The same things were measured in two ways. Each way mixes the same 10 hidden numbers, adds some noise and spreads widely along 6 directions of its own, which tell nothing about the thing.
(in the rows, 128 means zero)
Some things both ways: the first way, then the second way.
[127 116 120 112  74 141 100 144 158 118  97  97 112 190 129 101 159 120
 153 116 125 153 195 151 102  98]
[103 129 109 147 126 112 126  84 189 142 109 140 117  99 127  59  87 161
 162  77 120 169 159]

[101 105 124 119 150 147 138 127 109 137 204 154 157 138 127  81 134 151
 102 143 123  93 160  92 102 161]
[144 137 131  75 143 167 122 133 170 143 180 117 107 103 136 112  95  86
 129 130 121  90 119]

[126 155 111 180  94 132 157 130 135  91 136 127 123 120  95 105 186 152
 117 114  79 104 121 130 122 144]
[131 117  97 101 126  92 132 106 120 133 114 130 140 112 121 147 121 127
 104 139 124  98 136]

[118 106 113 180 184 138 121 136  85 149 155 163 172  96 134 139 126 160
 155 101 140  92 105 119 116 139]
[159 165  67  67 118 116 127 136 185 125  97  72 122 124 122 136 126 135
 121 122 173  98 147]

[118  99 127 138 123 169  95 111 159 138 133 130 149 132 119 104 153 124
 138 128 116 126 136 117 125 148]
[127 122 130 190  73 128 121 124 208 119 147  85 136  98 140 113 107 145
 172  94 169  97 128]

[117 111  85 101 196 132 139 203 104 144 136 160 188 161 174 125  94 181
 155 127 173 161 154 157  67  88]
[118  81 130 122 126 136 109 106 157 134 126  85  87 100 104 100 127 122
 149 141 129 112 132]

[145 131 128 160 113 114 192 108  98  79 156 122  95 179 139 129  97 123
 125  89 133 123 105 110 187 107]
[146 159 109  37 156  69 159 123 117 140 103 150 134 150 127 156 170 131
  69 167 146 135 133]

[121 110 140 109  99 121  87 114 147 163 143 121 127 162 121 104 159 101
 148 143 121 123 129 153 120 144]
[139 167 143 138 112 143 118  94 144 116 144 123 120 127 138 127 126  89
 157  80 132 121 105]

[119 156 157 185 126 142  86 167 147 123  57 110 152 133 138 154 151 130
 147 116 143 109 110 218 157 107]
[137 118 151 158 103 141  67 125 110 130 118 111  78 103 114 156 144  84
 167 150 122 122 128]

[139 140  63 191 164 138 134 149  65 146 106 183 153  92 121 136 160 149
 179  85 113  87  93 159  69 109]
[125 151 120 153 111 123 121  99 134 138 156 189 151  99 149 119 114 108
 138  76 113 155 134]

[123 134 130 168 122 148 148 118  87  79 123 140 145 160 129 128 141 121
 145  95 122 111 129 145 155 123]
[123 162 140 149 109 137 172 122 155 123 178 152 157 119 157 116  96 124
 133 119 138 107 123]

[110 100 121  88  97 170  93 117 149 172 138 122 130 165 127  81 146 109
 127 144 119 143 159 144  96 143]
[113 137 109 103 132 120 111 137 146 135 156 158  82 124 128 118 108 114
 139 183 147 131 139]

[132 128  88 126 152 129 167 173 111  84 146 156 153 178 167 118 104 167
 135 113 149 146 136 127 114 103]
[116 103  84  77 134 109 127 108 119 156 120 168  84  72 115 108  69 156
  81 205  86 129 158]

[146 133  90 154 149  99 134 122 142 193 110 163 155   4 143 156  70 126
 132 101 180 128  48  74 115 142]
[122 119  93 122 126  97 182 140 148 137 145 138 159 101 154 124  99 136
  99 118 141 110 146]

[125 156 136 154  77 102 110 150 151 103 102 107 124 140 139 131 147 129
 133 108 129 128 123 151 146 129]
[145 122  60  80 135 126 147 129 170 118  91  52 127 143 122 130 119 114
 142 124 164 101 168]

[ 98 127 174 150  73 188 100  93 168 159 125  82 104 130  83  76 179 100
  90 149  84  94 159 154 143 158]
[112 146 168 132 137 114  72 130 108 147 160 191  88  98 133 133 122  81
 145 149  93 148 116]

[120 119 103 151 166 135 117 100 120 152 139 179 142  64 112 123 130 125
 125 115 113 111 100  73  96 149]
[132 116  80 109  94 146 149 147 170 133 164 131  93  99 164 129  61 101
 115 142 160  88 114]

[121 113 123 130 112 181 129 100 148 156 123 106 109 106 126  98 123 125
  95 131 110 129 158  95 103 127]
[139 107 120 115 119 165 152 124 118 128 130  99  30 119 131 133 138  84
 129 139 157 134 101]

[104 146 152 128 125 113 151 133 128 104 140 115 144 177 130 119 118 128
 130 117 124 162 121 152 172 125]
[ 88 134 158 113 149  11  89 115  82 129  66 151 120 106  95 129 141 164
  91 193  88 136 132]

[127 121 150 157 122 121 107 106 113 114 127 129 151 139 120 138 163 108
 159 127 120  94 124 148 143 141]
[133 190 122 110 110 131  87  92  73 133 102 176  39  80 109 132  91 134
 111 173  93 131 104]

[142 125  86 101 135  92 124 131 131  90 147 176 126 166 135  99 142 114
 156 117 123 126 152  69  86 106]
[115 159 121 127 125 111 159 102 157 151 108 164 127  80 152  76  63 151
 107  61 103 152 121]

[116 112 154  98  78 144 121 147 167 116 153  86 118 226 135  85 148 131
 113 152 129 135 181 168 141 126]
[125 161  93  65 159  96 112 102 116 144  87 146 106 108 102 114 108 142
 111 157  98 136 163]

[118 144 153 140 131  87  58 169 193 174  82 105 157  97 151 146 113 122
 155 120 175 145 107 152 144 117]
[130 129  84  99 138 115 146 140 183 135 125  85 128 104 153 109  78 108
 126  94 135 103 151]

[103 139 151 183  82 157 117 120 168 132  96  69 108  78  98 115 159 144
  95 111  94 130 164 112 131 139]
[105  91 180 119 130  64 105 144 178 154 115 127 147 122 120 116 157 143
 126 155 133 139 131]

[133 119 147 121  89 112 127 125 146 140 111  71 104 175 126 127 141 120
 146 136 115 155 149 170 131 101]
[116 127  85 119 119 106 123  88 149 122  91 118 127 122 117  98 108 137
 139  96 140 132 141]

[131 148 149 116 120  72 138 139 123 116  97 123 128 153 159 163  86 102
 137 120 173 150 113 157 155 100]
[118 124 115 144 127 151 128  86  93 124  94 114  74  98 121 106  86 101
 146 106  96 135 128]

[121 142 158 142 126 123 156 167 151  72 141  90 112 231 126 100 154 149
 116 144 111 115 180 176 152  82]
[153 122  97  54 154 139 112  97  94 139  79  86  51 109 105 144 138  76
 114 115 116 107 112]

[124 102 169 166 163 171 156 129 142 139 133  89 110 173 118 118 100 134
 111 129 149 109 153 159 179  82]
[118 145 127 101 143  65  78 120 125 166  92 178 107  76 113 125 133 138
 110 114 106 160 133]

[127 117 127  94 119  96 106 128 152 149 150 143 120 167 132 108 128 106
 134 141 140 132 124 128 114 128]
[128  99 122 102 115 115  47 128 162 142 107 103  68 115 101 137 147  96
 163 158 148 121 125]

Other things, the second way, with their names:
j_571: [115 122 153  92 137  90 163 140 179 138 194 149 186 118 142 105 123 147
  89 168 129  94 129]
j_872: [104  70 139 154 120 146 131 130 156 140 193 145 135 111 144 121  98  85
 161 136 134  90 127]
j_873: [113 170 206 143 127  79 122  94 116 143 101 170 138 112 115 115 153 158
 121 113 106 146  96]
j_536: [111 126 109 130 132 150  81 124 109 131 156 149  28  83 118 107 113  85
 147 149 122 149 127]
j_111: [120 134 138 146 133 136  70  98 139 136 144 131  92  84  96 104 129 123
 179 132 105 134 154]
j_517: [132 157 101 102 121 142 179 106 121 132 118 148 145 119 146 122  75 116
 109 110 120 100 124]
j_868: [138 189 105  86 151  90 203 121 132 113  73  92 176 163 124 120 175 148
 101  67 181 126 129]
j_192: [123 143 150  76 137  86 146 115 157 153 157 188 149 141 141 123 136 125
  99 137 139 132 103]
j_426: [112 114 134 178 112 134  98  78 131 120 103 102  95  94 113  96 106 112
 177  74 109 134 125]
j_56: [140 150  82 121 131  95 119 124 126 106  51  44 147 126 114 139 142 115
 145  84 138 108 163]
j_383: [131 102 134 124 104 118 130 117 149 102 105  49 129 146 109 128 162 124
 130 143 169  87 113]
j_817: [135 105 106 125 114 107 138 149 198 133 144 107 185 140 155 138 148  93
 145  82 176 115 144]
j_775: [125 124 103 133  96 109  97 112 172 121 133 111  87 112 119 126 113 140
 152 162 157 109 136]
j_402: [140 151  98  36 149  60 165 112  99 132 110 157 123 153 123 169 154 139
  61 197 148 108 121]
j_731: [117 146 117  85 148  81 147  99 166 142 112 146 188 120 136  92  97 147
 103  98 104 130 152]
j_195: [112 147 108  96 168  84 144 123 121 125  79 102 149 136  98 113 145 146
 133 124 135 119 169]
j_392: [113 171  81 128 136  79 142  94  83 135  61 165 150  72 134 105  67 144
  89  57  80 141 138]
j_652: [129 157  68 152 135 122 166  50 100 114  77 113  98 104 107 100 130 153
 152  44 136 151 150]
j_527: [113 138 111 162 118 131 153  86  87 124 125 164 152  89 143 109  77 115
 117  94  79 130 139]
j_104: [132 164 110 103 134 144 126 116 120 135 126 136  87  97 116 120 104 120
 131 120 130 110 122]
j_187: [123 138 105  61 146 112 121 163 137 141 140 133  78 123 135 133 114  90
 104 173 148 117 122]
j_898: [121 114 167 111 105 137  94 148 131 157 140 168  98 113 128 145 127  92
 126 161 141 115  84]
j_710: [140  78 151 142 103 130  83 109 122 134  92  70  61 101 109 156 152  95
 153 142 125 109 113]
j_221: [127 126 165 155 104 114  52 104 146 126 120 112 100 121 105 129 176 104
 181 127 133 148 128]
j_613: [100 133 156 125 141 103  84  88 120 153 138 182  98  65 119  95  57 130
 131 161  44 128 139]
j_524: [140 162 113  77 162  69 152  82 146 137  61  96 168 133 110 116 149 154
 118  74 121 127 152]
j_561: [131 142 157 148 109  96  92  85 148 124 107 104  83 119 114 131 145 135
 157 130 127 126 108]
j_848: [130 156 198 129 124 111 170 102 145 133 170 164 159 137 143 117 153 134
 111 137 118 139 110]
j_436: [109 162 130  90 136  95 124 159 127 144 173 185 130 101 142 137  87 114
  97 173 128  84 110]
j_146: [126 115 109  85 117  85  85 147 165 132 113 117 115 146 116 147 144 119
 136 196 160 119 149]
j_77: [126 109 134 120 123 140  97 130 181 142 150  99  98  89 109 101 123 127
 152 136 142 103 132]
j_226: [128 188 149 123 136  85 119 108  88 113  44  94 141 133 108 133 153 124
 128  85 119 130 118]
j_406: [141 111 151 140 121 155 168 100 180 128 191  91 139 129 131 129 150 115
 162 108 164  76 119]
j_774: [132 100 166  94 130 147 117 138 148 161 200 159  92 109 149 149 107  68
 125 168 121  91  95]
j_920: [114 118 165 154 116  62 119 100 128 144  84 143 153  93 140 124 118 137
 115  94  89 145 118]
j_242: [109 104 160 191 108 123 128 101 159 121 148 112 142 102 157 100  89  98
 161  79 100 122 124]
j_126: [118  72 158 139 109 124 121  80 147 132 169 124 107 106 133 121 101 103
 134 141 104  88  98]
j_841: [136 183 157 120 135  78 137  97 122 130  79 119 175 118 113 128 140 161
 117 110 103 114 136]
j_27: [119 122 104  89 137  85  58  77 128 161  56 150  66  84  79 109 112 157
 139 144  97 156 149]
j_589: [134 122  73 127 122 156 108 119 142 148 118 110  66  42 129  95  69 115
 132  94 100 138 157]
j_163: [109 120 110  78 145  37 162 169 146 132 102 119 197 138 138 130 149 143
  71 151 153 115 148]

Some of these things the first way, each followed by its name:
[ 99  96  78 111 221 146 164 145  51 163 187 187 185 119 155 124  89 183
 135 126 130 152 121 112  62 135]	j_383
[125 128 117 115 125 117 147  99 140 143 174 146 117 113 105  91 144 118
 103 152  93 106 120  86  99 149]	j_392
[118 126 152 140 150 102  73 131 165 211 104 127 179  47 119 142 128 107
 154 146 159 113  94 148 117 148]	j_436
[135 129 145 118 125  50 137 143 160 148 115 116 134 123 140 169  72 119
 142 115 186 179  84 138 165 118]	j_126
[123 111 160 169 179 163 139 137 139 177 123  98 156  76 160 144  65 147
 102 132 180 103 123 125 158 113]	j_589
[118 116 132 125 155 128 154 133  90  96 152 158 123 222 149 131  92 125
 132 104 149 146 112 154 166 107]	j_146
[138 139 101 128 109  94 133 152 103 132 141 164 172 133 150 124 126 118
 167 110 169 107 102 146 119 139]	j_111
[115 118 144 127 136 132 102 155 179 145 118 127 131 142 122 116 129 129
 116 138 153 128 146 147 125 119]	j_774
[ 94  80 170 106 136 186 140 105 142 179 155  88 115 155 109 103 107 131
  77 159 130 147 178 146 132 133]	j_426
[125  93  99 125  79 168 127 113 172 190 161 126 142  56 103  82 147 145
  98 138 128 115 142  81  78 186]	j_406
[123 109  99 128 178 138 102 170 111 159 127 166 187 130 140 120 144 145
 168 136 151 103 147 160  66 111]	j_104
[135 137 146 147  58  96 160 132 151  77 154  93  97 182 115 107 147 128
 117 110 123 123 151 124 169 129]	j_524
[108 102  95 113 162 182 172 134  90  98 210 166 164 188 134  60 143 164
 110 138 107 103 187  92  89 136]	j_77
[122 116 123 163  87 158 188  74 121 110 178 118  89 130  85  94 142 135
  86 110  78 120 121  86 148 161]	j_402
[121 151  85 120 141 113 110 162 154 164 123 133 159 104 152 104 137 152
 152 132 108 155 106 126  75 118]	j_163
[116 125 161 200 112 114 120 120 131 156 115 106 155  34 111 167 128 142
 123 104 149 101  99 129 157 170]	j_841
[147 136  90 142 117 102 103 156 126 154  93 115 154 109 150 131 157 135
 193 117 125 122 134 152  69  97]	j_868
[100 128 135 125 144 113 135 152 116 112 157 168 164 157 126 118 116 137
 119 116 160 132 135 132 136 148]	j_613
[157 171 173 125  59  57 156 139 179  83  74  80  95 185 147 154  96  78
 131 122 172 153 108 180 209  86]	j_872
[152 164  91 135 104  85 142 134 131  90 125 162 100 168 138 111 142 106
 151 101 116 115  89 120 128 105]	j_817
